There are 9 hidden switches. A switch that is on adds its own fixed numbers to the row, and there is some noise. The rows also spread widely along 16 directions, which tell nothing about the answers.
Some rows, each with its switches (1 for on, 0 for off) after it:
[ -1 -22 -21   5  -8 -19  -7   3  11 -25   0   1 -27 -26  -1  -1 -19  -2
  -8 -12 -17  -8  12   5   7 -11  -8  14   6 -18  -6   4  -6  -8  19] => 0 1 1 0 0 0 0 0 0
[-16 -22  20  -2  35 -27 -29  -2 -21  10  12  16  -5  18  12  26   1   7
   8   0  11 -14  10  -1  -4   7  11  -6  36  16  -6  -7   7  11 -10] => 0 0 0 0 0 0 1 1 0
[-15  -9  -6  -4   7 -28  -6 -11   5  12  14  -8 -16   4   1   3  10   6
  -9  -5  17 -16  28 -38 -13   9  10  12  -1  12 -28   2   7  16   1] => 0 0 0 1 0 0 0 0 1
[ 13  -4 -18  14 -21 -14  13   2 -17  12  -1   0 -30 -24  -1   5  10  18
   8  13   3  10   8  15  17   4  27   7  -3 -17   7 -14   6   1   9] => 1 1 0 0 0 1 0 1 1
[  4 -14   4  15 -40 -31 -22  19 -32  10   9 -12   0  -9  13 -24 -62   3
 -48  13 -18   4  25   2   5  31  11  11  19 -10   7  -9  11 -10  39] => 1 1 0 0 0 0 1 1 0
[ -1  -7 -16   5 -25 -21  -1  10  -4  15   3 -16 -15  -3  30   0  -4  -3
  -7  10  12   9  15  12   3 -19   4 -11  -4 -16 -24  15 -28  12  19] => 0 0 0 0 1 1 0 0 0
[ 11 -13 -20  -9  12 -10 -18 -25  -2 -15  10   5 -18 -22  -4   4 -21  12
 -14 -27 -20  12   5  27  13  -2   7   2  -1 -15   9   5  19  -4  16] => 0 1 0 0 0 1 0 1 1
[ 18   1  -7 -32  29   7 -25   3   3 -11  14  15  -5 -18 -23  -6 -50  26
 -29 -25 -18  -8   3  17   8  22   9  -9  15 -12  19 -11  19 -12  21] => 0 1 1 1 0 0 0 1 0
[-17  -2  -9 -48  23 -12 -23   9   8  23  11  22   0  16  -6  33 -23  40
  -7  -7 -10 -25   2  16  -6  -4   7 -25  13 -14  18 -17  -5   7  28] => 0 0 1 0 1 0 0 0 0
[ 19  -3  11  27  -2   9   6  19  -7  -6  -7  11 -17   6  32  -3   1  17
   0   6  -7   4  15  -3  16   3  19   8  14  -3  14  19  13  -7 -25] => 0 0 0 0 0 0 0 0 1
[ -7 -14  15  14  18 -25 -20 -31 -60  -8  28  11 -21  11  18  15 -13  20
  23 -12   1 -28   9   1 -10  17   1   4  34   1  13 -14 -18  15  -4] => 1 1 0 0 0 1 1 1 1
[ -2   0  21  -4  34  -6 -13  -5 -14   5  12 -23  14  22  -5 -23 -14  -5
 -51 -10  -6  16   8 -12 -16   8  25   3  12  19 -13   6  27   9   5] => 0 1 0 0 0 0 0 0 1
[  6  -7   4 -31  33 -10  -6 -37 -37 -23  12   1 -16 -23 -15   8  -7 -14
  -2 -15  10  -5  -7  -6 -33  -9   4 -10  -4  -2 -28 -21  -3  14  14] => 0 0 0 0 1 1 0 0 1
[-23 -28  11   8  25 -40 -12 -18 -19   6  15   1 -25  15   7  14  13  -6
   5  -6   5  -8   8  12  -6 -13   8   1  26   2  -9  -2  -5  14  -2] => 0 0 0 0 0 1 1 1 1
[ 16  21 -15  24   4 -14 -43  44  13   8  20  -1  -7  -2  -9 -35 -30  17
  -9  12  -7  -2  22  -4  30  17   9  -7  41 -15  -4   0  -5   1 -12] => 0 1 1 0 1 1 0 1 0
[ -1  -3  16 -32  22   0  12   3 -18  24   6   0  -5   3 -15   7  17  17
   6   0  12 -14  -4  22  -9  12  20 -16   8  -4   5 -29   2   5   0] => 0 1 0 1 0 1 0 0 0
[ 25   7 -25  -6   0 -17 -24  37  23  32   7  -1 -17 -33  -4  -1  -5  11
  13  22  25   5  15   2  31  17  24 -27  10  -3 -41  -5   4   4 -16] => 1 1 0 0 1 1 0 0 1
[ 14   9  -9  16 -13   1  -2   4  10   3   5 -29   9   4   6 -38  20  14
  -2 -13 -36  13  10  40  23  -5  15   0   6 -17  14  -9  19  -2 -30] => 0 0 0 0 1 1 1 1 1
[ 11   0  -1 -32  46  12 -21  12  20  17   5   9   6   0 -10  10   7  22
  -1  -7  21  -5  17  17  17  29  30 -30  22  22 -11  -7  42  -3 -29] => 1 1 0 0 1 1 0 1 0
[ -5 -18   3  -8  29 -21  -1 -24   1   7  28  11 -38  -1   6   6 -17  17
 -14 -33  19 -24  11   6   6  24   6  -9  21  19   0  21   3   1  -8] => 0 0 1 0 1 0 1 0 1
[-14 -17  -6 -36  34 -38 -48  -3   9  25  23  22   5   4  -7  24  -4   6
   3   3  15 -10  28   0   7  16  12 -24  20  11 -23 -12  26   6   3] => 1 1 0 0 0 1 1 1 0
[-15  -8  -8  12 -33 -18 -14  -7  -6  31   9 -30  15  -1   2   1   9  12
 -21  11  15  16  16  31  16  15   1  14  -1  -1   3  -2   3   0  21] => 0 0 0 0 0 1 0 0 0
[  3  -4  16 -13  25  -6 -17  -5  -3   6   5 -17  18  -7 -25 -16  20 -10
 -22  -1  -2  22   2  38  10  12  21  -9  14   8  -3 -20  46 -10 -15] => 0 0 0 0 1 1 0 1 0
[ 13  -6   3  -9  14  16   6  18   2 -12   9   6 -24  -4  14 -17 -29  11
  -9 -12  17 -31  27   7  -5  24   1 -15  24  -4  -5   7  -3 -14 -15] => 0 1 0 1 1 1 0 1 0
[-10  -5  -4 -25  -2   1 -24  11 -10  19   4  -4   2  11  15   6 -26  40
   1  -9 -16 -36  24  -4 -16  25  16  -7  21  -1   3 -28  14  11   0] => 0 1 0 0 1 1 0 1 1
[  5 -19   7  12  12   3   3   4 -35   5  -9   1 -12  -3   8  18  -2   3
 -10  21  14  18   0  30  -5  -1  24   0  11  -8   6 -12   7  -2  12] => 0 1 0 0 0 0 1 1 1
[-11  -2   3 -22   3 -42  -2   5  28  29  23   4 -17  -1 -14 -12  14   8
   1 -10   0 -22  18  -5   7   3   4 -12   4  -3 -11  -5   4  -1 -10] => 0 0 1 0 0 0 0 0 1
[-10 -15   1 -35 -10  15  20  33  36  -3 -26 -11  20  14  -3 -11   2   8
 -33   2 -29 -13  22  29  -9  -9   4  -3   0 -21  14 -20  28 -32  11] => 1 0 0 0 0 0 0 0 0
[ -1 -12  31   7  25  23  15   8 -16  -2   0 -18   3  25  17 -20   1   1
 -23  -2  22 -10  22  27 -11  22  13  -6  30  14   1   3  18 -17 -25] => 1 1 0 0 0 1 0 1 1
[  2  -9  -7  23   1 -40 -13  -1 -36  -2  12  21 -40 -14  -5  21   0  11
  23  20  -5  -2  -3   2  13 -11  11   9  19 -28  13 -11 -19   8  15] => 1 1 0 0 0 1 0 0 1

New rows. What belongs after each?
[ 17 -22  26  11   6  -1  -2  -3 -51 -25  -5   4 -12 -17  25   7   1  -8
  20  -1 -12   6  -8  28  -1  -4   6  -1  20 -10   3  -9  -1  -2 -14] => 0 1 0 0 0 1 0 0 0
[ -5 -19  -8 -15   6 -43 -15  -7  -8  11  12   6 -32  -8  14  15 -15   8
   2 -20 -20  -4   3  -9   6 -13  16  -6   8  -5 -12   8  -6  22  17] => 0 1 0 0 0 1 0 0 0
[ 13   4  18 -28  17  13   1   8 -26   7  -3  15   4  10  13  10   8  22
  11   0  -6 -11   4  -1 -11   6  26 -21   9  -1   8 -20  17   8 -17] => 0 0 0 0 1 1 0 0 0
[  9 -17   4 -24  19  -7  -1   1 -15   3  -1   4 -23 -14   2  10 -15   6
  -6  -9  -4   0  -1  20  -7  -4  22 -17   8  -8  -6 -12  11   2   9] => 0 1 0 0 0 1 0 1 1
[  9 -20  -2   9   9 -26 -30   9 -24  20  12  10 -21 -17   9  13 -31   1
 -16  19  14  17   9  20  16  16  20 -11  24  -4  -9   6   9   0  13] => 0 1 0 0 1 1 1 0 1
[  9 -17   3  -6   6  -9  21 -18  -7 -19   9   8 -28 -31 -32 -19 -15  -6
 -31 -12  -2  -5   7   7  -4  21   3  13   2  -8  10  -8  25 -26  13] => 0 1 0 0 0 0 1 0 1
[  3  -6   8  -3 -20 -17  12  -1 -19  -1   5   3  -7  -7  18  -9  23   1
  32   9 -10 -15  15  17  -9 -12  -7  -8  -4 -29  -3 -19 -12  -4 -12] => 0 1 0 0 0 1 0 0 1
[ 11   2  16   5   1 -16   5 -17 -27  -5  15 -14   4  -3   7 -26  14 -17
 -12   0  -3  20   8  15  -8  -8   5  -5 -10  -8 -11  -1   6  -2  -2] => 0 1 1 0 0 0 0 0 1
[  0  -4  -8  -5  30   4 -30   5  -8  -7   8  14  -1   2  -7  16   1   6
   1  21  19   2  17  18  -1  -2   2  -6  14 -17  -4 -13   5  -3   1] => 0 0 1 1 1 1 0 0 1
[  8   3  -2  11  22  -7   6  -1   9  12  16  -8 -26  -5 -15 -19  25  10
   3 -10  17  -2  10  24  18  13  20  -6  19   5  -2   1  13  -2 -30] => 0 1 1 0 1 1 0 1 1
[  4 -20 -21  14  21   0 -31 -11  -9  -2   7 -21 -17 -21   5  20 -10  17
  -2 -11  18   2  10  16  17  29  16  11  22  18 -20   2  13  12  -8] => 1 1 0 1 1 1 0 0 1
[ -9  -2   6 -36   7   0  13 -28 -21   0   7  -8   4  15  -4  -3   3  24
 -24 -23 -24 -15   9   5 -25  10  20   1  -8  -1  21 -24  30   4  11] => 1 0 0 0 1 1 0 0 1
[ 13   5  10  -2  53 -16   1 -30 -13   4  32  26 -36  -6 -23   0  22  16
   4 -21  24  -5   6 -12  10  24  27  -2  10  18   3   3  27   7 -27] => 0 1 1 1 0 0 0 1 1
[  6 -10 -21 -40  -1   2 -19  33  17  30 -15  23  -3  -5  22  33  -1  33
  24  16  -2 -10  26   3   1  -3  27 -27  -3 -15 -14 -21  23   6   0] => 0 1 0 0 0 1 0 1 1
[ 17  -6   1   6 -11   6  17  28  15  16  -9  28 -12  -3  14  -7  22   3
   0  38  28   7  39   3  16  13  17  -9  -2 -12  -1   9  32 -29 -22] => 0 0 0 0 0 1 1 0 1
[ 17   5   1 -10  27  -9 -10  -9  -9  -6  27  22 -19  -5  11  -1 -24   2
  -5  -3  35  -3  13  18   5  -1  -6 -31  10 -13  -9  20 -22  -6   3] => 1 0 0 0 0 1 0 1 1
[ 17  -1 -15  -5  18   6 -12   4  -3 -20  -4  13 -25  -7   3   4 -23  28
  -8 -24 -34  -2   1  -7   5  -9  23   5  12 -15  16  -1  16   7   3] => 0 0 0 0 0 1 0 1 1
[-26 -38  -7  25  -1  -9  -8   1   5  19  -9 -50  -6   5  16   7  13  -4
 -22  -4  18  12  15  50  12   5  13  14  24  18 -20   9  11   4   0] => 0 1 0 0 1 1 0 1 0
[  5   3   2 -10  22  16   8  34  16 -23 -11 -16  -1  11 -14 -29  -7  -5
 -28  -4 -11 -11  10  -1 -12 -12   8  -1  21 -11 -10 -13   0 -10  -3] => 1 0 1 0 0 1 0 0 0
[  5   9   3   0  12  -5 -10 -16 -17   4  17 -10   6   6  -3 -20   7  -4
 -23   5  21  16  25 -18 -11  11  13   4  -6   8 -21   2  19   6   4] => 0 1 1 0 0 1 0 0 1
[-17   4 -13  -9 -21 -41  -7  -7  13  27  25 -15  -5   6  -9 -28   3   8
 -21  -2 -11  -6  26  22   4  -4   2  -6  -3 -21   5  -8   2  -1  16] => 0 0 1 0 1 1 0 1 1
[  6  -2 -11   0  11   2  14  -3  34 -13   8  11 -25  -8  -2 -10  21  16
  14 -22   5 -21  21  11  14   0  -4  -1   4  -6   4   8   7 -14 -29] => 0 0 1 0 0 0 0 1 1
[ 15   2  -6   9  20   2 -16  29   5  -8  -4  -1  -2  -1  -5 -10 -20  -6
 -24  12   6  19   7   4   8  -9  16  -6  21  -8 -13   3   1  -2   5] => 0 0 0 0 0 0 1 1 0
[  7 -16  12  21  -5 -14   3 -11 -57 -16   8 -10 -33 -14  21  -6 -27  -4
  -3   0   6 -12   4  -4 -19   9   5   8  19  -6 -11  -3 -22   8   8] => 0 1 0 0 1 1 0 0 1
[ 20   8 -35  -2  10  -1   1   5  23   9   2  -2 -18 -17  -5   8  33  19
  16  -3   8  18   8   9  33  -7  26  -4 -11  -8 -12   6   7  13 -10] => 1 1 0 1 0 1 0 0 0
[ -2 -22  21   8   8 -25  -4  13 -44   1  -5 -11 -29  16  36  -1 -30   6
 -15 -19 -35 -13  -3 -19 -18  -3  36   2  34  12  -4  -6   0  28   0] => 0 0 0 0 1 0 1 1 0
[ 12 -12  15 -25   9 -27   5   3   4   6  14  12 -21 -17   3 -15  -5 -13
  -4  -5  17 -15  22   5  -1  11   8 -29   8  -1 -25  -3  14 -15 -14] => 1 0 0 0 0 1 0 1 1
[  0 -17  -1   2 -14   2   9   7 -12  17  -3 -23 -15   7  25  -2 -10  29
 -10 -11  -5 -16  22  19   2  24  25   5  11   2   6  -6  14   3  -3] => 1 1 0 1 0 1 0 1 1
[ 15   9 -16 -22  15 -27 -12  -3   4 -11  23  35 -25 -12  -9 -10 -14   4
  -7  -5  -2  -9  24 -28   5   2   9 -13   1 -13  -6   6  10  -2   5] => 1 0 1 0 1 1 0 0 0
[ -7 -25  23   4   2 -44 -13  19 -13  11   9   6 -18   5  21 -11   5 -13
  10  11 -17 -12  24  17   1  -5  12 -12  23 -18  -9  -9  12  -7 -17] => 0 1 0 1 0 1 0 1 1
[-10 -23  -9  10  -5 -24 -13   6  -6   2   2  19 -30  -5  12  11 -10  12
  -7  12  -8  -8  27  -2   8  10  12  11  16 -12   9   5  22  -8   7] => 0 1 0 0 1 1 0 0 1
[ 18  12 -11 -23   4 -21 -10 -13  -6 -13  20  38  -7   1   4 -12  -3  15
  -6 -10 -36   2  23 -11  10  -3  13 -12  -8 -24  24   2  27  -4   2] => 1 0 0 0 1 1 1 0 0
[  9 -14   5  -8  18  -9   6  -6 -30  -7  -1   0 -32 -12   8  11  10   3
  11  -7  -6  -5  -5  13  -9  -8  23  -7   5  -9  -7 -18   2  12  -7] => 0 0 1 1 1 1 0 0 1
[ 14 -30  12  28  22 -15 -20  25 -30   2 -12 -27 -27 -10  23   3 -37 -16
 -37   0  -1  34  -8  17  14   1  43  -2  37  17 -26  16  10  13  10] => 1 1 0 0 0 1 0 1 0
[ -5  -7   1  -7  26   7 -13   3 -26   3   2 -11  -3  13  16  25  -5  10
  14   9  24  -8  -1  16 -22 -19   0 -13  16  -9 -22 -10 -39  22  10] => 0 1 0 0 0 1 0 0 1
[ 14  -7  15  22   7 -13   5  20 -18  -5   3   8 -37  -5  12  -7  -1  17
  18 -13 -29 -11  -8  12  24  -1  18   3  36 -12  21   3  -5   1 -24] => 0 1 0 0 0 1 0 0 0
[  0 -20   8 -27  28  15  11 -17 -15 -16  -8  -3   6  -9  -9  18  21  -6
   4  -2   7   4  -6  48 -20 -19  -3 -10  -7 -13  -2 -24   6 -13   7] => 0 1 1 0 0 0 0 0 1
[  5   4 -35 -23   1   2   2 -12  25  -1   3 -52   4  -9  -7 -27   2   9
 -21 -39 -20   9   7  22  -3 -19  13  -5 -18  -5 -29 -11   0  17  12] => 1 1 1 0 0 1 0 1 1
[ -2 -10  -1  12  -9  -2  35  10  17 -10  -6 -13 -14   5  11 -26  15 -27
 -31  18  24  11  24  30  -8 -26  -8  -4 -10 -23 -13  22  -9 -26   5] => 0 0 0 0 1 0 0 0 1
[ -3   2 -13   1  16  14  17  23   0 -13 -18   0 -10  19  -7  -2  17   6
  -2  14  -9  -1  10  -9 -19 -32  19   7   5 -21   1 -19  -8   7   8] => 0 1 0 0 0 0 1 1 0
[ -1  -9  -5 -17 -14   9   1  17   7  13  -9  -7   0  -3  18  10   7  20
  15   1  12 -22  24   4  -4   9   7  -8   6   1 -14 -17   3   2  -9] => 0 0 0 0 0 1 0 1 0
[-21 -27  -2 -22  10 -13  17 -24  16  14   9 -26 -31   4   1   0  -5  20
 -21 -52  -3 -28   7  16  -9   9  11   3   9  17  -4   5   8   8   3] => 0 0 0 0 0 1 0 1 1
[-14 -13   5 -32   4 -12   8  19  22  22   2   1  -1  11   8  -7  20  -4
   8  14  10 -24  33  18 -15  -7   0 -27   5 -13 -20 -12   6 -11 -14] => 0 1 0 0 1 1 0 0 1
[-11 -27 -11  -3  29   6 -23 -10  15  -2   3   3 -10  -3  -5  24 -19  10
 -27  -4  34   4  19  35   9  11  -1   4  20   5  -1  17  19 -15  14] => 0 0 0 0 0 1 0 1 1
[ -4  -2   0   7  -1  -6 -13 -11  -9  -8  15   7   6  13   1 -11  -1  14
 -14   3 -13   2  24  13   5   4  -3  13   7 -20  25   4  15 -13   7] => 0 1 0 0 0 1 0 0 1
[ -1   9  40 -13  19 -14 -11  -6 -48   8  24  -2  20  30   4 -20  -9  13
 -11  -8 -10 -23   8   1 -17  28  16 -16  30  10  15 -30  11   7 -17] => 1 0 0 0 1 0 1 1 0
[  5 -28 -15 -23  29  39   5  23  15 -14 -31 -21 -18  -3  14  20 -11  25
  -2 -32 -18 -11  -3  31  -4 -10  27  -4  18   2  -8 -10  10   7  -4] => 0 1 0 1 0 1 0 1 0
[-23 -40 -21   0  14 -12 -25  12 -14 -23 -20  -7 -20 -14 -23  28 -35   0
 -35   9 -21   0  -2  21  -6  -8  11  26  30 -18   8 -23  12  -9  51] => 1 1 0 0 1 1 0 0 0
[  9  -4  10   3  23 -27  17  -1 -23  32  14   4 -43  -2   7  10  26   8
  12  -3  28   4  -7  17  18   7  38 -22  15  15  -7   8  -4  17 -17] => 1 1 1 0 1 1 0 0 0
[-16 -26   4  -1  13   2 -11 -10 -17 -14  -3 -30  -3  11   6   3 -13  14
 -10 -34 -31 -14  -8  39  -8  -8   5  12  30  -2  14 -22  -4   9   8] => 0 0 1 0 0 1 1 1 0
[ 13 -15   0   8  11 -13  12   2  -1 -16   5   4 -36   0  12 -15   5   8
   7 -22 -30 -14  10  18  11  -8  16  -2  17 -17  11  -3   6  -4 -22] => 1 0 0 1 0 1 1 1 1
[ -5  -2  -7  -6 -13 -20 -32  19  -1  26  -4  -3  21   8  11   4  20   4
   1  37  -1  14  37  -6   0   0  23  -2  -4 -12 -20 -24  34   7   0] => 0 0 0 1 0 1 0 1 1
[ -1 -26  23  -8  18  -9 -17 -15 -40 -21  -8  -3  19  -1  15  18  19 -19
   3   6 -10  13   6  32 -14  -9   9  -1   4  -2  -8 -27  26  -5  -3] => 1 0 0 1 0 0 0 1 0
[ -4 -11   4   4  34   3 -30  -5  -5  -1   3   3  11   4 -17   7  20   5
  -5  13  14   7  20  19   5  22  17   5  25  11  -2 -21  47  -8 -23] => 0 0 0 0 1 1 1 1 1
[  7 -14 -11  12  19  -5 -20  20 -11   0 -17  -5 -21 -14  -6  19  -6   7
 -11   8   7  13   3 -18  10   8  40  14  23  15 -19 -10  24  14   2] => 1 0 0 0 0 1 0 1 0
[ 15   1 -27 -22  36  -4 -28  37  47   8   0  19 -21 -13  -1  12   3  16
  20  -2  23 -20  32 -40  19  13  25 -19  18  12 -46   1  19  11 -33] => 1 0 0 1 0 1 0 1 0
[ 11  -4  12  17  -1  -1   1   8 -16 -17  -1   7  -6   4  12 -12   2  15
   2  -2 -36  -1   8  10   8  -4  11  11  13 -21  28  -4  15 -10 -14] => 0 1 0 0 0 0 0 0 1
[  8 -11   6  -9  -8 -13  -5  22  13  16   3  -8  -2 -18   6  -4   4  -3
   5   9  21  -6  16  28  20  16   1 -18  13  -2 -19  -6   3 -16 -14] => 1 0 0 0 0 1 0 0 0
[ 11  11  15   6  -2 -11  -9  40 -21  26   2  -9  -6  15   0 -22 -22  28
 -22   6 -30  -3   5 -21   3  18  45   3  26  -3  13 -20  16  15   2] => 0 1 0 1 0 0 0 1 0
[-12 -17  -1 -31   0   0 -24   0 -19  -7  -3  -1  17   8  13  19  -7  28
  17 -13 -38 -27   7  43  -9  -1   0 -10  18 -19  23 -43  10  -1   5] => 1 0 1 0 1 1 0 1 0
[ 12 -19   0  11  12  -5  -7  -6 -17 -26  -1 -16 -12 -19   7 -10  -1 -21
  -7 -10  -6  19   1  33   2 -16   3   1  10  -8 -18   0   2  -3   0] => 0 1 1 0 0 1 0 1 0
[ -5 -14  -7  15  12 -18 -16  11 -13  -2   5   2 -26  -4  -4  10  -9  10
  -1   3   2  -9   6   3  13   6  11  11  29  -5   1  -4  -7   4   9] => 1 1 1 0 0 1 0 0 0
